The same things were measured in two ways. Each way mixes the same 12 hidden numbers, adds some noise and spreads widely along 7 directions of its own, which tell nothing about the thing.
Some things both ways: the first way, then the second way.
-131 -101  172  213   29  354   67  -61  -56   40  195  -10  -91  357 -221 -214 -217   61 -262 -552  256   96   75
 199 -223  136   27  -17  220  145  139   34    4 -145  -42  -69   79   57  126  320  394 -101  140   18 -129 -142

 -13  196  -96 -135  165  190  -78  -76   22  -18 -252  114 -172 -176  130  -85  129 -211 -160 -140   18  -78   68
-420  589 -324  -24    4   18  108   61  131 -221  202  260  -11 -132   23   -3 -173  -58 -142 -135  122 -183 -111

-305   44   13  460 -443  288 -102  199  149  -67   -2  421  -99  170 -179 -212 -357  137  -55   76   89  -40  152
 464  307  211  -19  -34  -38  -56  122  249 -160  -68  121 -286 -195 -178 -383   12   87 -132  371   66  -31 -290

 365  118   26 -181  153  182   38  136 -138 -171  125  160 -230 -231   86  213  357 -380  155  115 -346  -24  -50
 166   64  -28 -159  -23   81  -31  -46  247   98   20  -15   43 -100 -111 -305 -110 -141   64   64   29  -62   26

 184  339  -12  139  186  -32  -71  -63 -184  -71 -143 -224   22  152  244 -247   59  -72   21 -207 -302  271 -183
 143  -12  -52   25   67  148 -276  129  -18   39 -114  -60 -102 -152  -84   31   95 -232  204   88   50   71  -39

-444   50   41  -78 -134 -158 -215  296   76 -161 -221  290  -44  176  103  -80   18  102  108  334  206  -23  113
   9   32    4  -95  205   18   56    8 -127   76   77   55  -81 -107   92   15 -248   63  151  -69   87  -70 -185

-345  162  -59  230  114  128 -192 -212  137 -101 -108 -109  223   99  345 -266  240 -117 -141  121 -282   -5   86
-343   17 -254  119  123  -34  -14   87 -252  131  -63  -76   38  -71  292  122  -37   96  -40 -228   28  -97 -104

 -65  -82  147 -197  108  195 -131  134 -228 -309  236  196 -287   48 -359   91  -87  140   38  -51  309    2 -107
-112  227   89  174   72   -8   44   97  -83  -92   19  -25   29  -18  102 -400    4   85  -94  191   28    5 -475

 235   44   80 -431  167   34  -78  200 -136 -124 -119  152 -194 -183  -46  151   70 -121  201  -30 -120   41   32
-102  -25   22 -123  104   43   48   32  -56  -62  103    0   85   26  -70   10  -26  143  162  -38  -88  -70    7

 235   68  105   92 -118  340 -143   72  -80  -39  -24   53 -138  226  -54  -41  -43  161  -63 -323   -7   55   42
  17 -152 -275  -76   -3    0  -85 -183  252   92  -87   70  -57 -197   15   17   17 -107   50   -1  255   27  -27

 -41  -72  282 -146 -101 -148  -35  302   94   83 -248  283 -164 -137  260   -8   37   16   56  118  -85   14  245
 101  100   21 -307   83  -20  120   63  106   19   54  138  -56  -89 -170   82 -113   47  168 -126 -184 -178  139

 -57   69  271   76  152 -208  -64 -136  129 -389 -120 -249 -166 -198  534 -521   31  340 -259  -92 -144  255    1
 424  217   38 -250 -120  -73 -123  129   14   22   58  125 -238  -81  -55 -201  177  160 -170  271   -4 -160 -319

-150  206  201  -37  -80 -147 -145  164   -9   61 -369  101   19  -10  185   95   93  134   -7  159   24   60   16
  41 -123  110  -60 -147   29 -378   59  151  134  210 -102  233 -192 -313 -417 -137  -52  168 -130 -237  140  268

-169   96 -234   60   53  255  176  122   20  163 -148  285   53  128  -91  217   95 -403  -29  163   95 -243  287
 299 -169   79  -57    6  188  -73  179  147   85 -348  -94 -305  -42 -172  -46  167  116  113  110  -19   10  181

  29  312  -19  222 -115  121 -160  163  -43  -34 -305   11   44  238  151 -284 -169   62  -84 -215 -259  177   31
   2   28  -87   -3   18   65 -107   68    8  -91  115  -27  175 -192  -54  -58  -17   56   85    5 -157 -108   55

  47  227   48   87   25   -5  -35   96  -45 -160 -205 -111  -61  147  294 -355   69  -32  -12 -173  -76  259  -24
 181   95  -42  -53   22  237   72  116  234 -160 -154  161 -210   65  158  106  111   78  108   82   31 -156 -306

-203  -62  354   16 -285 -179 -187  399  -58  119   69  276 -110   87  436 -145   40   87  128  207 -162  114  186
 -16 -159  -84  -34   39   95  126   14  113   48 -395  106  -44   66   44  227  165  -86  152  -94   -9   41 -173

-148  171   53   94 -116  -13   91   -4  147  116  -74   66  -68   54  235 -239 -226  -36 -219  -42 -172    3  284
 516   34  223 -250  -34   25  -89  221   37  -33   45 -122 -241  -78 -422 -204  103  293   13  274 -203 -210  160

 171  210  -77  -36   58   98   70  168   81  101 -488  148  -26  130 -113  141 -244  113 -238 -239   29  -58  198
 149  -56   60   13   12  -56  -28  103   14  -21  -84  -80   12 -164 -208 -200  141  256  -75  206  -84  -12  103

 156  412 -376  148  244  481    7 -127  -72  196 -321  -46   24  335 -158   34  -65 -374 -335 -537 -130   12 -191
  36  -35  260  165 -258  178  234  129  -71  199 -149  -81  313  268  243 -185  327  615 -576  261  280   30 -323

 108   75  113   47 -422  424 -371  200 -174  419  173  146    8  122   43  -30 -162   22  306  -88 -250   98  268
   1  242    4 -122 -119 -166 -323  -83  -96   62   90   54  330 -168   17 -389 -127  -31  -89 -225 -197   71 -152

  36  166  105 -289  161   44 -149  132 -180    5 -224   -7 -130  -29  255   -3  298  -25   13 -101  204   60   81
   3  186   20 -104  -90   65  -73   92  148  -92  307   38  230  -28  -25 -266 -278  204  104  -95 -198 -192   24

-183  107 -186  -26  -68  220  140  118   73   87  -61  115  -66  114 -166   78 -130 -225   -3  214  159  -15  199
 205  -27   20 -429  211  -22   79   15   12    8   72   22 -204  -79 -194  146 -365   -3  357 -228 -220 -228  224

-335   47  127  166    6   39 -102   41   -4 -211  -87   67  -20  135   50 -243    0  102  -71   47  105   72   44
  34  127 -191 -107 -233   34 -261 -283  399  -42  148   76  398 -147   35 -261   98 -275 -150   11  120   40 -135

 241  372    6  107  154  319 -186 -172 -165 -282   18 -197  107  -66  -43  106  382  -40  124    4 -203  135 -240
 187 -188  179  -53   74 -109  -83   24 -177  486 -364 -107 -193  190  205 -247   96  248  120   51  358   91 -361

 324   -1  301    6 -229  108 -223  123 -222    3  212  184 -419 -122  419 -177  154  173  118   54 -171  -51  171
  58   64 -445 -214  -61 -282 -236 -269  326   92  -75   26   74 -257 -245    8  -69 -425   55  -45  252  -82  233

  11  327  -17   82   63  214 -171 -272   54  -98 -144 -236    4   99  316 -291  126    9 -245 -181 -280   37   53
 -37  -31 -142  -17    2   -6  -67    3  172 -152  336 -125   74  -98  -91 -154 -259  228   15   27  -28 -237  218

 126    3   32 -367   94  246 -102   93  -85  -86   61   81 -120 -220  165   77  262 -306  115   38 -267  -37  142
-106   24  -11  -74   56  178   99  178  152 -229  310    6  -72   -2  -58 -113 -296  273  179  -65 -291 -221  127

 492  284  -59 -477  330 -122  206  337   57 -243 -435   57 -330 -459   94  319  122  -56  -32   40  134  145   -8
 118  150  159 -165   32   24   70  178 -142  -44  -37   63  -43  -53 -155 -298 -131  350  106    0 -263 -136 -110

 175  191   34   82 -184  256  -94   94   -4  -30 -211  106 -274  104  132 -183   70   44  -45 -159   96  -42  179
-233   28 -240  -74   -6  -71   76 -164  -59  102   -1  -39  221    5  223  120  -15  315 -169 -272  213 -276  -13

   2  113  -56 -308  120  -63    0  105   -6  -24 -439  119 -272  -59  -59   90   -8 -123  -10   36  163  -26  -26
-148  212  141 -161   83  -48  225   87 -282  183   49   34    8  146  140   46   -2  314 -174 -152   81 -142 -209

-115  -98  263   75 -176  249  -90  149 -148  -91  389  193 -118   93   30  -23  -50   92  -29   37  -80  -18  170
 135 -311  101   20    3  122  175   90  308 -189  -69 -117  -37   91 -218  -62  -34  265  158  209 -146  -84  142

Other things, the second way, with their names:
(433):  -49  161 -156 -156 -158  -61  -49  -47  386 -168  153  212   60    7 -122   38  -69 -101  -65   84  152   36    7
(250):  -43  137  -96   88 -160  280   26   17  405 -227   92  163  107 -222   25 -392 -183   38 -128   40 -115   36 -125
(462):  -69   21 -247  -38    6   13  -23  -74  444 -338  247   88  -68 -162 -117  -17 -273 -159   71   74  -41  -49   91
(104):  121  -12   41 -184  151  -57  208   63 -146   88  -35   73  -98   34   75  252  -56  313   89  -55   82 -240 -192
(102):  417  -12  299 -267   78   47  319  111   -9  226 -137   11 -197  101  -40 -263 -215  249   72  219   80  -87 -230
(290):  164  392  170 -137   50  -54  -17  172   33  -75  -15   89 -132  -39 -152 -347 -172   70   79   79 -102  -83 -174
(484):   95 -420   -1   87  172  209  -69   70 -244  106 -349  -67 -140 -130  158  134  186  166  211  -55  -75   97 -199
(82):  -28 -387   34  -89  173  107  137  -55    5  -78 -109 -205  -17  232  -64  231  -70  262  226  -58   55  -62  191
(226):  126  127  -31 -134   86   41  147   54  271  -26 -161  148 -264 -125  -15 -107  -68   12   54   40  -17 -112  -83
(225): -395  133  -40  -66  282   35  216   41  -66   13   42 -114  116   79 -128   20 -103   86  264  -85  113 -190  240
(8): -251  -33 -500 -213 -104  224  -76 -290  378  -84   27  251   59 -185   98    8   28 -259   -3 -203  177   55  -20
(428): -167 -154 -219  367  -32   29  -17  -71  324 -403 -228  -44  209 -151  -57  -34  224   92  -93  215   -4   25  -67
(396):   87  251   83 -328    2   53  169  -82 -129  183  198  117  156  139  298 -170    1  247 -152   50  200 -189 -429
(18): -181   32 -478 -165   51   53 -164  -64  162   27 -380  117 -172 -139  -97   -8  134 -475  290 -136    4   96   39
(118):  138  215  -21 -297   85  -67   78  210 -248  281  149  139 -296 -221 -181 -194 -202  217   69   86  143 -151  -94
(157):   41  516   46 -295  125   22  111  -78 -100  -64   69  148   63  -50  188 -215 -137  -60 -161  -36    0 -106 -324
(429):  -47  295  -10 -235  105   46  233  111  -81  -23  193  212   11  -44   49   26 -207  124   59  -23  -53 -172 -181
(117):   95  -88   13 -128  168  -59   38 -115 -111  101   63  -67  152   37  324  250  -19  295   23 -137  108 -271  -98
(73):  263   -6   43  -14  -85   17   17  -36  266   81  -63  -63  119 -162  -67 -105  -87  112 -211   94  118  -46  200
(181):  347   27  241  -29  169  -61   94  277   36 -170  -38 -133 -238    0 -132   71  -55  502   96  186 -173 -287  194
(436):   93   61  -82  -38  -31   74 -167  -33  -39  -78   10  -38   84 -134  -34 -187   64    8  -34   86   39  -60 -251
(45):  -12  270  173 -136  186   32  120  -69   33 -118   57  -84  145  132  162  -69 -141  130  -17 -144  -74 -221   -6
(474):   13  -16   42  -24  146  -51 -244   88 -402  168  141 -188   32 -333 -128 -149 -215   27   75 -186 -183  -17   78
(343): -260    9  -57  179 -204  236 -266  -97  193 -236  257   16  348 -153   66 -347   88   37 -265  -59  -83  170 -135
(289):  -25 -161  -34  105  -80  172 -151  115  292 -200 -115   -3  -10   99 -138  -86  260  -47  191  263    9  146  -59
(372): -196  182  -70 -123  151   95  193 -102  287 -126  -59   40  -58  122  100   95 -106  136   30 -134  244 -147  167
(86):  199  -62  325 -178   64  -88  124  136 -268  218   58 -125  -50  117   38 -183 -102  698  -63  -83  -96 -246  -50
(304): -408 -209 -276  318  -68  287  -83 -108  332 -292  -25 -103  348 -115  -80   69   25 -137   16 -124    3   83  206
(281):  129  -31 -234 -333 -104    0 -112  -68  215  134   -9  179 -174  -92 -143 -158  132 -139   95  109  151   16 -125
(65):  134  -45  141 -140  123   66  217   85   65  -10  -21   -8  -83   10  -24  -39 -203  337   78   33  -44 -119  116
(24):  193  190  -74  125  -60  -41   30  225  339 -235 -445  149 -377    5 -132 -354  223   53   65  397   10  -38 -402
(183): -310  124 -169   90   44   75   44  148  -41 -103   42   54  -18  -88   67  -86  128  220  -50   62   28  -60  -80
(126):   71 -156   -6 -100  -35   70 -215 -207   15  148  198 -131  360 -185  -12 -283 -220   59  -25  -12  166  110  147
(401): -334  176  -48    5  157   14  155   52 -303  -96   99  -22   62  -44  196  115 -204  376 -234 -302  -28 -129   14
(418):  147  187   74 -284 -136  103   14  -19  502  -11  170  192   54   13 -264 -217 -215 -140  167  -10    3  -51  104
(155):  225 -407  291  248    0  280 -203  200  179 -157   54 -324   -6   26 -230 -285    4  206  253  237 -243   59  118
(479):  -62 -353  -71 -163  125   79  274 -170   34  168 -274   -2  102  224  184  457  137  195   80 -123  310  -36   28
(138):  -23  177 -159  -28  -14  -83  254  114  405 -138 -102  183 -244   23 -150   57 -202  -85    3   94   91 -111  -45
(74):  101  352  -43 -125  129  152  151  247   84  -34 -113  166 -296  -79  -67  -20 -100  -63  147   97   11 -144 -107

Some of these things the first way, each followed by its name:
 -30  -76  319 -381   55   86 -377   98 -351  166  340  162   42  -43  265   -4  186 -141  298  -84 -422  -44  195
(289)
-132   45  -44  184   31  213 -113   98   20 -349 -179  115  -30  115 -152 -234   99  -65  155   43  106    3   47
(117)
 138  261   73 -250  138 -102   -1   51  -80  -90 -446 -261 -109  186  169  -77 -160  291 -306 -295   48  200   -1
(281)
-109   -8   62 -115  132  257  -72   30 -188 -204  379  165  -50  -19 -167  130  194 -206  135  122   13  -41  -11
(155)
 -34  239 -104 -176  319 -127  179  127   67 -203 -236    7 -111   31   27  241  166 -126 -196  162  174   66 -138
(102)
-547  243   69 -135  -24 -276 -277   68  240  257 -439    9  291  195  536 -289    3  -92 -116    5 -364  114  231
(429)
 -70 -168  229   84 -212  155   23  334   27  -96   48  352 -198   24  -24   92   10   88   29  117  154  -98  259
(226)
-444 -188  108 -151   68 -337   88  157   41 -106  -73   76  -65  182   64 -113 -191  195    4  287  405    7  274
(157)
-183  223   75  113  -72 -150  -74  -26  146   63 -318 -112  -20  268  123 -164 -234  302 -226  -46  157  163   29
(474)
-121  412  -80  410   74 -120  122 -182   73 -606  -92 -345   81  -17  168 -337 -122  240 -207  389 -221  295 -179
(82)
-313 -122  264  171 -323  239 -104  128   85 -131  209  306 -134  -81   -5  -87   38  109   72  248  139 -125  287
(86)
  36  129  219  125  117  181   -9   11  -98 -211  142   71 -137 -313   80  -19  307 -133   28   68 -139  158 -188
(418)
  81   57  121  213   43  201   82 -114  -71 -176    0  -25  -58   -9  -56  -44  122   59   24    4  121  -62   93
(372)
  94  365 -153  -96  122  -66   50  126   22 -301 -232  -40 -199  -33  111 -186 -107  -24  -60   -1  -33  198  -75
(436)
 270  182   14 -176  -55  -50 -257  159 -153 -111 -397   71 -279 -145  312 -135  -23  139   59   14 -247  118  -89
(433)
-275   32   79  100 -104   46 -138   84  -24  118  -13  139  106  298   88 -107   -1  -65   64   43 -118  -21  191
(479)
 -75  -28  126  171  -54  117  -56 -236  115  160   45 -209  -31  160  195 -236 -158  275 -184 -168   45   92  208
(401)
 167   19  237 -124 -133  104 -195  231  -92  -37  -16  118 -345   54  103 -188  -51  144   67 -255  113  150   43
(104)
-130  198 -136  241  -94  158   -2   95  161   -4 -397  198  -17   62  108 -160  -32  -74  -76   75  -30 -156  261
(181)
